There are 5 ways to turn a row about zero (a turn may also mirror it). The second row of each pair is the first, turned, with some noise. The first 45 pairs use one turn. New pairs use 2 turns, one after the other, and a turn may come again.
Known pairs, each followed by its turns in order:
[-17 -23  26  -7  21  13 -31  28]
[ 15  11 -42   0   9  12 -17 -36]	famu

[-21   0 -21  21  22   0  26 -29]
[-38 -24 -18  -3   7   2  13 -32]	baz

[ -9 -28 -18 -25  29  29 -22 -32]
[ 20   4  49 -38  23   6 -21  -6]	baso

[ 17  31  26  25 -14 -25 -23 -22]
[-23  17 -33  13  44  -6  -6 -22]	Roz

[-22 -10 -30  28  -3   3  17  24]
[ 34 -19  -6  -3  -8  -3  39   6]	Roz

[ 12  19  -1  -4   5  29   3 -25]
[ 21 -29 -12  -4 -12  -9 -21  -3]	Betav

[-16  11  13  13  -9  -2 -23  -5]
[-10  20 -11  -3   5  -7  18 -20]	Roz

[-10  16 -10   8  19 -16   8  30]
[-16  24   6   2 -11 -31   8  -4]	Betav

[ 12 -10  24  14  11  24   7  -6]
[-1 38 -7 -8 16 12  7 -7]	baso

[ 28 -31  -7 -10  -9  -9  11 -17]
[-11 -23 -10  -3  -7  27   5  29]	Betav

[-27   3 -30  15  -7  16   0 -29]
[25 12 21 25 15  2 -8 29]	famu

[ -1  23 -27 -22  22 -11   4 -29]
[-4 13 -5 26 -5 44 -7 22]	Roz

[-17 -12  21   0 -12 -10 -14 -10]
[  5  13   8  12 -15  18 -14  15]	baso

[-20   4  11  21  14  -3 -18  -1]
[ -1  15  -2  13  15 -12 -29 -13]	famu

[  4 -23   7 -22  -3  31  18  29]
[ 39   9  -3  14  19   0   0 -35]	baso

[  1  -8  15 -28  26  29  25 -23]
[  1 -31 -39 -18   8  18  21  22]	baz

[-21  -6 -29  -5 -19 -11  27  31]
[-10 -43  -3  26   6  25  -4  22]	famu

[  8  16 -28  -6  16   4  14  16]
[ -4 -22  -7 -15   9 -24   6 -17]	baso

[-17   4 -25 -26   5  20  21 -15]
[ 18  -8  30   2  20 -33   2  -6]	baso

[-30 -30  31   2 -28  16  -6  11]
[ -7  12   9 -25 -22 -50  19  -9]	Roz

[ 23 -27 -23  16 -17   6  26 -19]
[-18   9  15 -11  36   8  33  -5]	baz

[-22 -28   8  18   0   2  -5 -14]
[ -8  26  15   8  -4  13 -30   2]	baso

[ 19  -3 -16   9 -25  -6 -29 -15]
[-25 -12 -20 -11  10  25 -20  -5]	Betav

[ 24 -20 -22  12  17 -19   4  -9]
[-20 -14 -15 -18  28   5 -22   6]	baso

[-12  16 -15 -12  -7 -28  22  26]
[ 14 -14 -39  -9 -19  10  -6  19]	Roz

[-24 -25  -4 -25  24   9 -10   4]
[ 26  17  -2 -30  10   4  19  13]	Betav

[  5 -10  13  23  -8 -25 -11  15]
[-16   2 -23   9 -18  18 -13   0]	baso

[-30  -8 -16  14  -9 -12  18 -21]
[ -7  -7   8  -9 -14  16  29 -29]	Betav

[ 11 -25  26  21  -2  17 -26  28]
[ -7  12 -40   7  24 -14  14 -30]	famu

[ 19 -12  29 -13   1  23  10  17]
[24 -6  4 30 17 -1 -7 30]	Betav

[25  1 27 23 19  7 -5  6]
[ 19  -6   7 -39   3  11 -20  -7]	baz

[  2  18 -27 -25  28  28  29  25]
[-19   1 -45  12  27  10 -28  20]	baz

[ 24 -14 -13 -10   6   3 -12  31]
[  7  38  -8  -6  15  -4 -11  12]	baz

[-26 -23  12  27   3   8  21 -20]
[ -3  24  19  37  14  24  -3 -13]	famu

[-26 -22  -9  10 -16  14 -27  -4]
[ 22  13  -8  23  -3   2  22 -28]	baz

[29 14 16 14 -1  6 -4 -7]
[ -5 -21   8  13   7  -8 -31   1]	Betav

[ -6 -18  -2  29  17 -20 -31  15]
[  4  -9  -3  -1  39 -19 -18 -28]	famu

[  0 -17  21 -27  -7  19 -14 -11]
[33  0 -2 -1 16 26 -9 11]	Betav

[ 23  10  -1 -19  22   3  19  14]
[  8 -25   5   3  -9  13 -35  -2]	Roz

[-14  -4   6   3 -13  23  -7  28]
[  1  -3 -37  21   1   1  -1   2]	famu

[  1  -2   5  -8 -12  -8 -29   2]
[ 16  19   7   8 -22  -1   2   3]	baz

[-3  8 -5  7 -3 -8  7  7]
[ -9 -10   2   4   2  -4  -5   6]	famu

[-31  -1 -26  27 -30   0   6   1]
[  3  -9 -14   1  -1  -8  53  11]	Roz

[ 21 -21   5 -28  13  -4   3  -5]
[  5   8 -12 -20   2  -7  17  27]	baz

[-22  -8  10 -15  29  -5 -22  -3]
[  9  35   5 -12 -18  13 -10 -14]	Roz

New pairs, each followed by its turns in order:
[ -2 -11 -23 -18 -21  24   5 -22]
[-26  14  -1  11  19  25  -3  23]	baz famu

[ 16 -15 -27 -30  23  17  14 -28]
[ 31   3 -26 -42   1   4 -13   9]	baso baso

[ -6  22  -3 -12   5 -15   1 -17]
[ -6   0  -4 -11  -8 -16  20   4]	baz Roz

[-18  10 -22  -8  16 -12  -6 -11]
[ -9   0  -7  -9  -4  10  14 -33]	baz Betav

[ -9  23  10 -17  -7  10  -6 -14]
[-29  -9  -8   3 -16   5  11  -2]	baso famu

[ 23  21  17  -4  15 -31  15   9]
[ -7  22 -12 -41 -17  -7  -6   1]	baz Roz

[  0  -3 -19  16 -26  -8 -14  27]
[  8   9  16   5  12  11 -36  22]	Betav famu

[-31  26   5 -16 -18   5 -25  24]
[-20 -12   0   4  22 -43   8  18]	baso Roz

[ -3 -30  27   2   6   9  -4   6]
[-9  1  9 35  9 15 13  4]	famu Roz

[  9  -4 -11  24  25 -17  28 -14]
[-26 -23   1   4  16 -28 -15  16]	Roz Betav

[ 22  12 -14  -2  21   7   6  -1]
[  4 -34  -3   4  -1  -8   0 -11]	Betav famu

[ 12 -12 -27   7  31 -11 -18  23]
[ 25  -7  41  -8   8  16 -22  11]	baso baso

[ 25   8  28  29  11 -20 -14  26]
[-18  13 -14  48  18  21  12   2]	baso baz

[-18  14  -4 -25  20  -5  30  17]
[ -3  33 -12   9  -4 -28  -3 -30]	baz baz

[ 20  -2 -18  28 -17  11  27 -29]
[ -2   7  17  26  24   8 -41  -8]	Betav baso

[  0   3  -6   3  11  29   0 -18]
[  3  -8 -13  -8  -6  -8  26  -7]	famu baso

[ 23  29 -15 -25  15  31  28   8]
[-11 -10  18  -1 -42   3   8  41]	baso Betav

[-28   1 -18 -31  10  12  17  28]
[  6  -4 -49  -6  30 -10   4   8]	famu Betav

[-23  -8   7  28  12 -12  13  18]
[-26   8  21   6 -18  15 -13 -15]	Betav famu

[ -6  29 -27 -11  -9  13 -25  12]
[ 12   6  19  12  -1  31 -22 -27]	baz baz

[-13 -19  -1   5  -8  -5 -17 -18]
[-13 -19   1   3  -2  -1 -26  13]	Roz baz

[ -1  18  -5 -21  14   0   8 -22]
[  2  -7  -7   4  23 -14  -3 -29]	Roz Betav

[ 13   9 -12  30   8  11  15   5]
[  8  -8 -31  -3 -23  15   9  -5]	baz baz

[ -3  -9 -26  -1 -26 -23  11  30]
[-20 -22  -4  33  15   6 -16 -27]	Betav baz

[-21  21  29   9  -1   3  19 -20]
[-11 -10  30  24  17 -24 -13  15]	Roz famu

[  7 -19  15  -7  21  31  17  -2]
[  2  -8  -7 -31   4 -12  23  21]	baso baso

[ 25 -11  23   9  -9  17  31  31]
[ -9   0  23  20   6 -47  -9 -15]	famu baso

[  6  23  27   8 -26  16  26  22]
[  3  -3  19  -8  44 -13  -9  29]	baz Betav

[-10 -17   9 -20  16   2  14 -13]
[-20  -4 -16  -7 -12   8  25   4]	Betav famu

[ 31 -19 -11  -5  30 -18 -20  -8]
[ 35   1  -1 -26  18 -10  -2  26]	famu baso

[-15 -13  22 -29  -2  12 -11  20]
[-10 -24 -38  -8  -7  12  -1  -6]	famu Betav

[ -7   7  11 -11  25 -29 -20  -6]
[ 18  -2  17 -11  -5  23   4  30]	famu baso

[  9   1  12   9  18  -2 -28 -30]
[ 26   5 -20 -15 -11   2   2 -25]	Betav famu

[-22   0  -3 -19  -2 -20  15  10]
[31 14 -2  2  7  7 22 -7]	famu baz

[-13  28 -11 -15 -24 -23 -17 -24]
[ -9 -22 -10   7 -11 -29  21 -34]	famu famu

[-14 -29  24 -11 -25  24 -28 -28]
[-13 -24  -9  34  48   0   1   6]	famu Roz

[ 18   1   7   8 -20   7   3  -5]
[ 11  12  -6  -6   3   0  10 -24]	Betav baz

[-10  14  -3   9   2  -7 -13 -24]
[ -8  15   6   2   4   4 -12  25]	Roz famu

[ -8  10 -12  10  11 -27  23  26]
[  3   6  -6   2 -39 -19  -2 -20]	baz baz

[ -1  -7   2  28  -7  -3 -13 -23]
[ -8  12 -18 -20  -1 -29   2   5]	Roz baso

[-10  14 -31  28  20 -12 -23   0]
[-19   1  42   1 -14  -2  16  27]	baz baso

[  9   1 -26  14 -16 -24  23  29]
[33 18 11 -5 18  9 32 18]	baso Roz

[ 23   2  25 -22 -12 -25 -29 -30]
[-17 -15  38  -3 -15 -12  30  31]	famu baz

[ 11   2   5  18  30  25  29 -10]
[-14 -30   5   3   6   5  21 -41]	Betav famu

[-18  11  17 -23 -15  -4  -6  22]
[-19  -6 -27  -7  10  23   7 -13]	famu Betav

[ -3  -8  20 -13   9   5 -23 -31]
[  2 -26   6  11 -28  13 -19  -8]	Roz baz

[-12  11  -1 -14  -8  11  -9  29]
[ -9 -27   9   5  10   9  -7 -20]	famu baso

[ -1  18 -13 -25  29   6 -14  30]
[ 25 -40  22 -15   4  10  -1 -13]	famu baso

[-18  20  16  28  -6  -8 -17  26]
[-11  20   5  10 -26 -15  -1 -36]	famu baz

[-14 -31  26  -8  -4   8  20  12]
[-25  -1   6  -3 -13   0   7  40]	baz Betav

[-18  21 -31 -21 -23  19  12 -19]
[-20 -20  14  11  23  10  19  33]	Betav Roz

[-18   4 -14  19  23  -9 -13 -22]
[ 17  -4  12  -2 -38  18   1 -11]	Betav famu

[  5  27  31   1 -23  22  19 -26]
[ -1 -20  41  31   7  -3 -26   1]	famu baz

[  5 -11 -21  24  23 -29  15  25]
[ 18   5 -40   2 -36 -11   6   8]	Betav Roz

[ -1  -9  30  13  19  22 -23  13]
[-43  -7   1  19  -7  15   1  -1]	baso Roz

[ 29  -7 -10   1  -1  28  15   9]
[ 16 -23  -5   7 -28  10  -1   6]	famu Roz

[ -8  -9 -10  26  21  29 -15 -20]
[ 10  20  20  -7  -7   9 -26  31]	Betav Roz

[ 25   0  -6  10   7  16   7 -18]
[ -8 -22  -6  -1   2  -5 -22  16]	famu baz

[ 18 -24  19   4  18  -8   7  -2]
[ 27  -3  -9  -8  10 -20 -16   5]	Betav baz

[  6 -18   3  27  13  -6   9 -12]
[ 12   5  21 -11 -18  22   0  -6]	baz famu

[-15  -3  12   1 -25  19  26  26]
[-13  12 -27 -33   6  16 -19  -9]	baz baso

[ -3 -30  22  21  16  22  24 -13]
[ 15 -14  -7 -20 -19   9  14  42]	baz Betav

[  9 -21  27  -5   0   5   6 -28]
[-17   3   0   0  -4 -25 -29 -18]	Roz famu

